The first 9 rows are patterns. Each new row is the sum of 2 different patterns, raised or lowered, with some noise. Before adding, each is slid sideways (what falls off one end comes back at the other) and multiplied by a number that may be negative. Names go in the order of the patterns.
Known rows, each followed by the names of its patterns:
| -.22 | -.17 |  .01 | -.24 |  .02 |  .05 |  .10 |  .00 | -.01 |  .00 |  .02 | -.01 | -.05 |  .09 | -.10 | -.18 | -.02 |  .06 |  .26 | -.11 | -.21 | -.01 | -.02 |  .15 |  .05 |  .02 | -.07 | -.05 |  .00 | -.15 |  .00 |  .04 |  .02 | -.05 | -.11 | -.02 | -.02 | -.02 |  .01 | : z263
| -.07 |  .02 |  .39 | -.02 |  .11 | -.02 |  .00 | -.02 |  .18 | -.05 |  .19 |  .06 |  .09 |  .02 |  .14 |  .07 |  .16 | -.04 |  .00 |  .10 |  .02 |  .03 | -.16 | -.13 |  .02 |  .01 |  .05 |  .09 |  .05 | -.03 | -.15 | -.16 | -.15 |  .11 |  .09 | -.14 |  .06 | -.12 |  .13 | : z321
| -.10 |  .02 | -.14 |  .04 | -.02 |  .15 |  .23 | -.10 | -.15 |  .18 |  .00 |  .07 | -.05 | -.03 |  .00 | -.01 |  .06 | -.09 | -.06 |  .13 |  .13 | -.08 |  .05 |  .11 |  .02 |  .09 |  .10 |  .03 | -.04 | -.09 | -.13 |  .18 | -.04 | -.13 | -.04 | -.08 | -.13 | -.02 | -.03 | : z735
|  .00 | -.17 | -.03 |  .09 | -.04 | -.05 |  .15 |  .04 |  .19 |  .15 | -.04 |  .00 |  .02 | -.01 | -.05 |  .13 | -.02 |  .04 |  .00 | -.02 | -.18 | -.13 |  .00 |  .03 | -.09 |  .12 |  .08 |  .02 |  .14 | -.06 | -.05 |  .08 |  .06 |  .11 | -.02 | -.02 |  .10 | -.31 |  .05 | : z273
| -.09 |  .17 | -.08 | -.14 | -.09 | -.04 | -.16 | -.12 |  .08 | -.08 |  .11 | -.06 |  .01 | -.06 | -.07 |  .02 | -.01 |  .08 |  .09 | -.17 |  .11 | -.08 |  .08 | -.11 |  .03 | -.01 | -.10 | -.07 |  .06 |  .09 |  .02 | -.10 | -.03 |  .07 |  .05 | -.04 | -.09 |  .16 |  .10 | : z892
| -.20 |  .05 |  .00 |  .14 | -.05 | -.05 | -.12 |  .16 |  .20 |  .06 |  .19 |  .06 | -.09 |  .03 | -.03 |  .11 | -.07 | -.07 | -.23 | -.12 | -.08 | -.04 | -.12 |  .04 |  .00 |  .18 | -.06 |  .10 | -.09 | -.12 |  .03 |  .02 | -.01 | -.02 | -.13 |  .13 |  .17 |  .19 | -.01 | : z540
|  .14 | -.04 | -.14 | -.22 |  .11 | -.01 |  .10 | -.01 | -.03 | -.08 |  .11 |  .06 |  .02 | -.03 | -.09 |  .03 | -.01 | -.06 | -.31 | -.15 |  .19 |  .05 |  .05 |  .12 |  .18 | -.05 | -.14 |  .04 | -.03 |  .08 |  .10 |  .04 |  .06 | -.01 | -.12 | -.03 | -.20 | -.16 |  .02 | : z532
| -.01 | -.11 |  .07 |  .13 |  .09 | -.08 | -.06 | -.03 | -.27 |  .14 |  .09 | -.08 | -.06 |  .03 |  .10 |  .08 |  .05 | -.11 | -.15 | -.05 |  .01 |  .03 |  .21 |  .06 |  .05 | -.11 |  .12 | -.07 |  .14 |  .07 |  .01 | -.06 |  .21 |  .19 | -.04 |  .01 | -.08 |  .08 |  .03 | : z202
| -.18 |  .04 | -.10 |  .15 |  .03 | -.05 |  .05 |  .04 |  .03 |  .10 |  .08 |  .24 | -.05 | -.42 |  .14 | -.06 | -.09 | -.02 |  .06 | -.18 | -.15 | -.04 |  .05 |  .04 |  .20 |  .04 | -.03 |  .07 | -.13 |  .13 | -.11 |  .10 | -.09 |  .07 | -.17 |  .09 | -.02 |  .09 | -.05 | : z196

New rows. What belongs after each?
|  .15 | -.17 | -.05 | -.01 |  .03 |  .34 | -.03 |  .22 | -.09 |  .18 |  .06 |  .33 | -.12 | -.01 | -.05 |  .00 |  .19 |  .11 |  .18 | -.01 |  .01 |  .18 |  .10 |  .23 |  .15 |  .06 |  .04 | -.03 |  .12 |  .49 | -.16 |  .18 |  .10 |  .17 |  .13 |  .22 |  .22 |  .14 |  .07 | : z540 z196
| -.05 |  .08 |  .30 |  .20 | -.10 |  .10 | -.03 |  .12 |  .05 |  .10 |  .00 | -.25 |  .02 |  .07 |  .01 | -.03 |  .10 |  .08 |  .30 |  .29 | -.13 |  .13 |  .08 | -.14 | -.15 |  .11 |  .20 | -.05 |  .17 | -.07 | -.05 | -.01 | -.02 | -.08 |  .07 |  .08 |  .25 |  .13 |  .10 | : z273 z532
| -.06 |  .10 | -.05 |  .28 |  .07 |  .12 |  .09 | -.12 |  .03 |  .11 |  .09 |  .12 | -.10 |  .11 |  .26 | -.14 |  .09 | -.12 | -.09 |  .01 |  .23 | -.03 | -.04 |  .07 |  .20 |  .38 |  .24 |  .14 |  .08 | -.01 |  .05 | -.05 |  .25 | -.03 |  .04 | -.15 | -.11 | -.21 | -.12 | : z273 z540
| -.10 |  .00 | -.04 | -.12 | -.08 | -.12 | -.13 | -.19 | -.09 | -.13 |  .12 | -.27 | -.32 | -.08 | -.25 | -.14 | -.25 | -.14 | -.26 | -.38 | -.26 | -.18 | -.13 |  .00 |  .09 | -.35 | -.21 | -.09 | -.18 | -.15 | -.20 | -.26 | -.20 | -.25 | -.07 | -.22 | -.25 | -.02 | -.05 | : z321 z735
|  .14 |  .16 |  .10 |  .10 |  .18 |  .30 |  .33 |  .27 |  .21 |  .02 |  .04 |  .35 |  .27 |  .38 | -.03 |  .20 |  .11 |  .27 |  .08 |  .12 |  .01 | -.03 |  .11 |  .26 |  .23 |  .16 |  .12 |  .28 |  .52 |  .48 |  .06 |  .18 |  .12 |  .14 | -.06 |  .22 |  .20 |  .14 |  .12 | : z540 z532
|  .17 |  .35 |  .12 |  .09 |  .39 |  .07 |  .17 |  .25 |  .13 |  .09 |  .25 |  .30 |  .22 |  .34 |  .26 | -.01 |  .13 |  .22 |  .34 |  .01 |  .12 |  .02 |  .06 |  .14 |  .20 |  .07 |  .17 |  .06 |  .21 |  .24 |  .19 | -.04 |  .01 |  .13 |  .07 |  .12 |  .11 | -.07 |  .28 | : z735 z540
| -.06 | -.31 | -.28 | -.45 |  .00 | -.20 | -.19 |  .02 | -.26 | -.07 | -.20 | -.12 |  .28 | -.30 | -.22 | -.36 | -.15 |  .01 | -.07 | -.20 | -.14 | -.06 | -.05 | -.03 | -.20 | -.30 | -.09 | -.37 | -.22 |  .01 | -.17 | -.11 | -.40 | -.21 | -.09 |  .10 |  .02 |  .00 | -.08 | : z321 z540
|  .06 |  .28 |  .20 |  .23 |  .20 |  .04 | -.11 |  .00 |  .15 |  .18 |  .23 |  .27 |  .24 |  .08 |  .33 |  .05 |  .21 |  .26 |  .21 |  .18 |  .27 |  .27 |  .20 | -.08 |  .13 |  .21 |  .02 |  .11 |  .15 |  .17 |  .19 |  .33 |  .11 |  .26 |  .23 | -.09 |  .26 |  .22 |  .09 | : z273 z202
|  .08 |  .04 | -.03 | -.06 | -.03 |  .07 |  .13 | -.04 |  .22 |  .18 |  .10 |  .01 |  .22 |  .01 |  .16 |  .15 |  .06 |  .09 |  .18 |  .20 | -.09 | -.09 |  .06 |  .20 | -.09 |  .02 | -.07 |  .11 |  .15 |  .09 | -.03 | -.04 |  .10 | -.10 |  .05 |  .01 |  .03 | -.04 | -.02 | : z735 z202
| -.03 |  .01 | -.14 | -.07 | -.24 |  .03 | -.08 | -.11 |  .13 | -.17 | -.02 | -.15 | -.05 |  .07 | -.26 | -.28 | -.21 |  .00 |  .13 | -.19 | -.10 | -.17 |  .01 | -.05 | -.01 | -.11 | -.18 | -.19 | -.14 | -.19 | -.08 | -.15 | -.07 | -.28 | -.13 |  .04 |  .09 |  .11 | -.04 | : z892 z540
|  .11 |  .22 |  .00 |  .23 |  .02 | -.25 |  .13 |  .01 |  .15 |  .06 |  .04 |  .03 | -.13 | -.03 |  .02 | -.13 |  .04 |  .00 | -.03 | -.09 |  .22 |  .10 |  .12 |  .17 |  .01 |  .17 |  .17 |  .06 |  .02 |  .10 | -.03 |  .05 |  .09 |  .17 |  .03 |  .09 | -.01 |  .02 |  .10 | : z321 z273
|  .42 |  .28 |  .35 |  .12 | -.03 |  .21 |  .17 |  .30 |  .05 |  .10 |  .18 |  .39 |  .23 |  .25 |  .41 |  .23 |  .19 |  .28 |  .16 |  .21 |  .03 | -.01 |  .14 |  .03 | -.02 |  .09 |  .00 |  .09 |  .16 |  .26 |  .04 |  .23 | -.02 |  .10 |  .17 |  .30 |  .36 |  .07 | -.09 | : z735 z540
| -.25 | -.17 | -.08 | -.27 | -.30 | -.32 | -.04 | -.11 | -.27 | -.26 | -.05 |  .11 | -.11 | -.01 | -.24 | -.32 | -.29 | -.22 | -.27 | -.12 |  .08 | -.07 | -.16 | -.31 |  .00 | -.25 | -.10 | -.25 | -.07 | -.08 | -.44 | -.30 | -.16 | -.20 | -.08 | -.23 | -.28 | -.11 | -.42 | : z321 z892
|  .08 | -.10 |  .13 | -.15 |  .04 | -.03 |  .00 | -.02 |  .15 |  .05 |  .23 |  .06 | -.04 | -.08 |  .02 |  .10 |  .02 | -.24 |  .00 | -.08 |  .02 |  .06 |  .06 | -.15 | -.22 | -.20 | -.13 |  .12 | -.01 | -.14 |  .06 |  .11 |  .20 | -.24 | -.08 |  .22 | -.15 | -.07 | -.01 | : z321 z532
| -.15 | -.03 | -.22 | -.15 | -.09 | -.22 | -.18 | -.27 | -.23 | -.17 |  .02 | -.18 | -.25 | -.29 |  .13 | -.04 | -.04 | -.14 | -.09 | -.26 | -.09 | -.06 | -.20 | -.09 | -.16 | -.15 | -.17 | -.26 | -.37 | -.23 | -.01 |  .17 | -.10 |  .00 |  .16 | -.13 | -.31 | -.04 | -.09 | : z273 z532
| -.08 | -.04 |  .02 |  .14 | -.13 | -.16 |  .03 |  .06 |  .21 |  .05 |  .32 | -.10 | -.07 |  .16 |  .11 |  .10 |  .05 | -.13 |  .10 |  .09 |  .26 |  .02 |  .07 |  .02 | -.21 | -.05 |  .07 |  .21 | -.03 |  .05 | -.08 |  .05 |  .09 |  .12 | -.19 |  .00 |  .17 | -.01 |  .26 | : z892 z202
|  .09 |  .24 |  .07 |  .02 |  .02 |  .07 |  .11 |  .15 | -.03 |  .31 |  .30 |  .28 |  .22 | -.07 |  .14 |  .17 |  .28 |  .16 |  .08 |  .02 |  .33 |  .05 |  .24 |  .28 |  .06 |  .04 |  .21 |  .10 |  .18 |  .17 |  .11 |  .10 |  .14 |  .07 |  .06 |  .05 |  .16 |  .11 |  .33 | : z273 z540
| -.14 | -.04 |  .08 | -.05 | -.11 | -.05 |  .20 |  .15 | -.32 | -.19 | -.02 | -.28 | -.12 |  .10 |  .12 | -.06 |  .11 | -.04 | -.21 | -.03 | -.20 |  .00 |  .02 |  .00 |  .15 |  .05 | -.08 | -.22 | -.10 |  .18 |  .03 | -.08 | -.12 | -.05 | -.06 | -.04 |  .06 | -.10 | -.15 | : z892 z532
|  .10 | -.22 | -.14 |  .06 | -.05 | -.22 | -.16 |  .06 | -.15 | -.22 | -.10 | -.29 | -.20 | -.20 | -.17 | -.24 | -.19 | -.14 | -.20 | -.04 | -.16 | -.11 | -.04 | -.10 | -.10 | -.12 |  .01 | -.11 | -.32 | -.03 | -.28 | -.01 | -.18 | -.14 | -.17 | -.30 | -.17 | -.04 | -.10 | : z273 z892
| -.01 |  .12 |  .19 | -.07 |  .29 |  .09 |  .11 | -.16 |  .08 |  .16 |  .13 | -.09 |  .10 |  .05 |  .08 | -.01 |  .07 |  .03 |  .03 | -.03 |  .00 |  .25 |  .12 | -.02 |  .21 |  .23 |  .05 | -.18 | -.04 | -.13 | -.16 | -.01 |  .02 |  .26 | -.05 |  .07 | -.06 | -.09 |  .03 | : z892 z532
| -.17 | -.23 |  .01 | -.01 | -.09 | -.10 | -.06 | -.11 | -.14 | -.07 | -.02 |  .23 |  .12 |  .17 |  .14 | -.08 | -.21 | -.01 |  .15 |  .31 |  .00 |  .11 | -.20 | -.08 |  .12 |  .04 | -.03 | -.16 |  .02 |  .01 | -.23 | -.02 | -.08 |  .07 |  .28 |  .14 | -.33 | -.01 | -.20 | : z321 z532
| -.06 |  .13 |  .36 |  .27 |  .00 |  .00 |  .11 | -.29 |  .13 |  .13 | -.15 |  .06 |  .12 |  .08 |  .07 |  .00 | -.02 | -.06 | -.09 |  .36 |  .05 |  .25 |  .29 |  .13 | -.11 |  .24 |  .06 |  .06 |  .11 | -.10 | -.12 |  .30 |  .26 |  .00 |  .11 |  .04 |  .05 |  .10 |  .03 | : z273 z202
|  .01 |  .16 | -.05 |  .21 |  .08 | -.05 |  .10 |  .10 |  .07 |  .03 |  .16 |  .00 |  .16 | -.05 | -.03 |  .14 |  .23 |  .14 |  .05 | -.13 |  .17 |  .12 |  .16 |  .08 |  .06 |  .13 |  .32 |  .26 |  .16 |  .21 |  .12 |  .00 |  .15 |  .21 |  .32 |  .18 | -.01 | -.14 |  .13 | : z321 z540
|  .01 |  .09 |  .18 |  .31 |  .22 |  .32 |  .30 |  .16 |  .13 |  .13 |  .20 |  .16 |  .28 |  .41 |  .29 |  .18 |  .08 |  .20 |  .23 |  .00 |  .24 | -.02 |  .33 |  .20 |  .10 |  .25 |  .15 |  .15 |  .13 |  .07 |  .57 |  .17 |  .13 |  .31 |  .25 |  .19 |  .10 |  .15 |  .13 | : z273 z892
| -.17 |  .01 | -.09 | -.01 | -.07 | -.05 | -.12 | -.12 | -.21 | -.26 | -.16 |  .14 | -.21 | -.11 | -.30 |  .06 | -.12 | -.01 | -.01 | -.04 | -.18 | -.08 | -.07 | -.01 | -.10 | -.19 | -.12 | -.06 | -.05 | -.43 | -.28 |  .11 | -.18 |  .01 |  .10 |  .09 | -.08 | -.07 |  .02 | : z892 z532
|  .18 | -.09 |  .28 |  .23 |  .10 | -.08 |  .05 |  .13 |  .03 |  .17 |  .09 |  .05 |  .14 |  .16 |  .03 |  .16 |  .23 |  .39 | -.03 | -.27 |  .31 |  .06 |  .07 |  .15 |  .16 | -.10 | -.13 | -.05 |  .24 |  .10 |  .17 |  .08 |  .01 |  .05 | -.05 |  .20 | -.09 |  .16 | -.11 | : z735 z196
|  .04 |  .09 |  .09 | -.09 | -.01 | -.03 | -.03 |  .11 |  .08 |  .19 |  .13 |  .30 |  .01 |  .34 |  .33 |  .20 |  .23 |  .32 |  .10 |  .15 |  .07 |  .14 |  .19 |  .16 |  .24 | -.04 | -.11 |  .24 |  .28 |  .06 |  .04 | -.04 |  .05 |  .15 |  .28 |  .09 |  .08 |  .10 |  .24 | : z735 z540
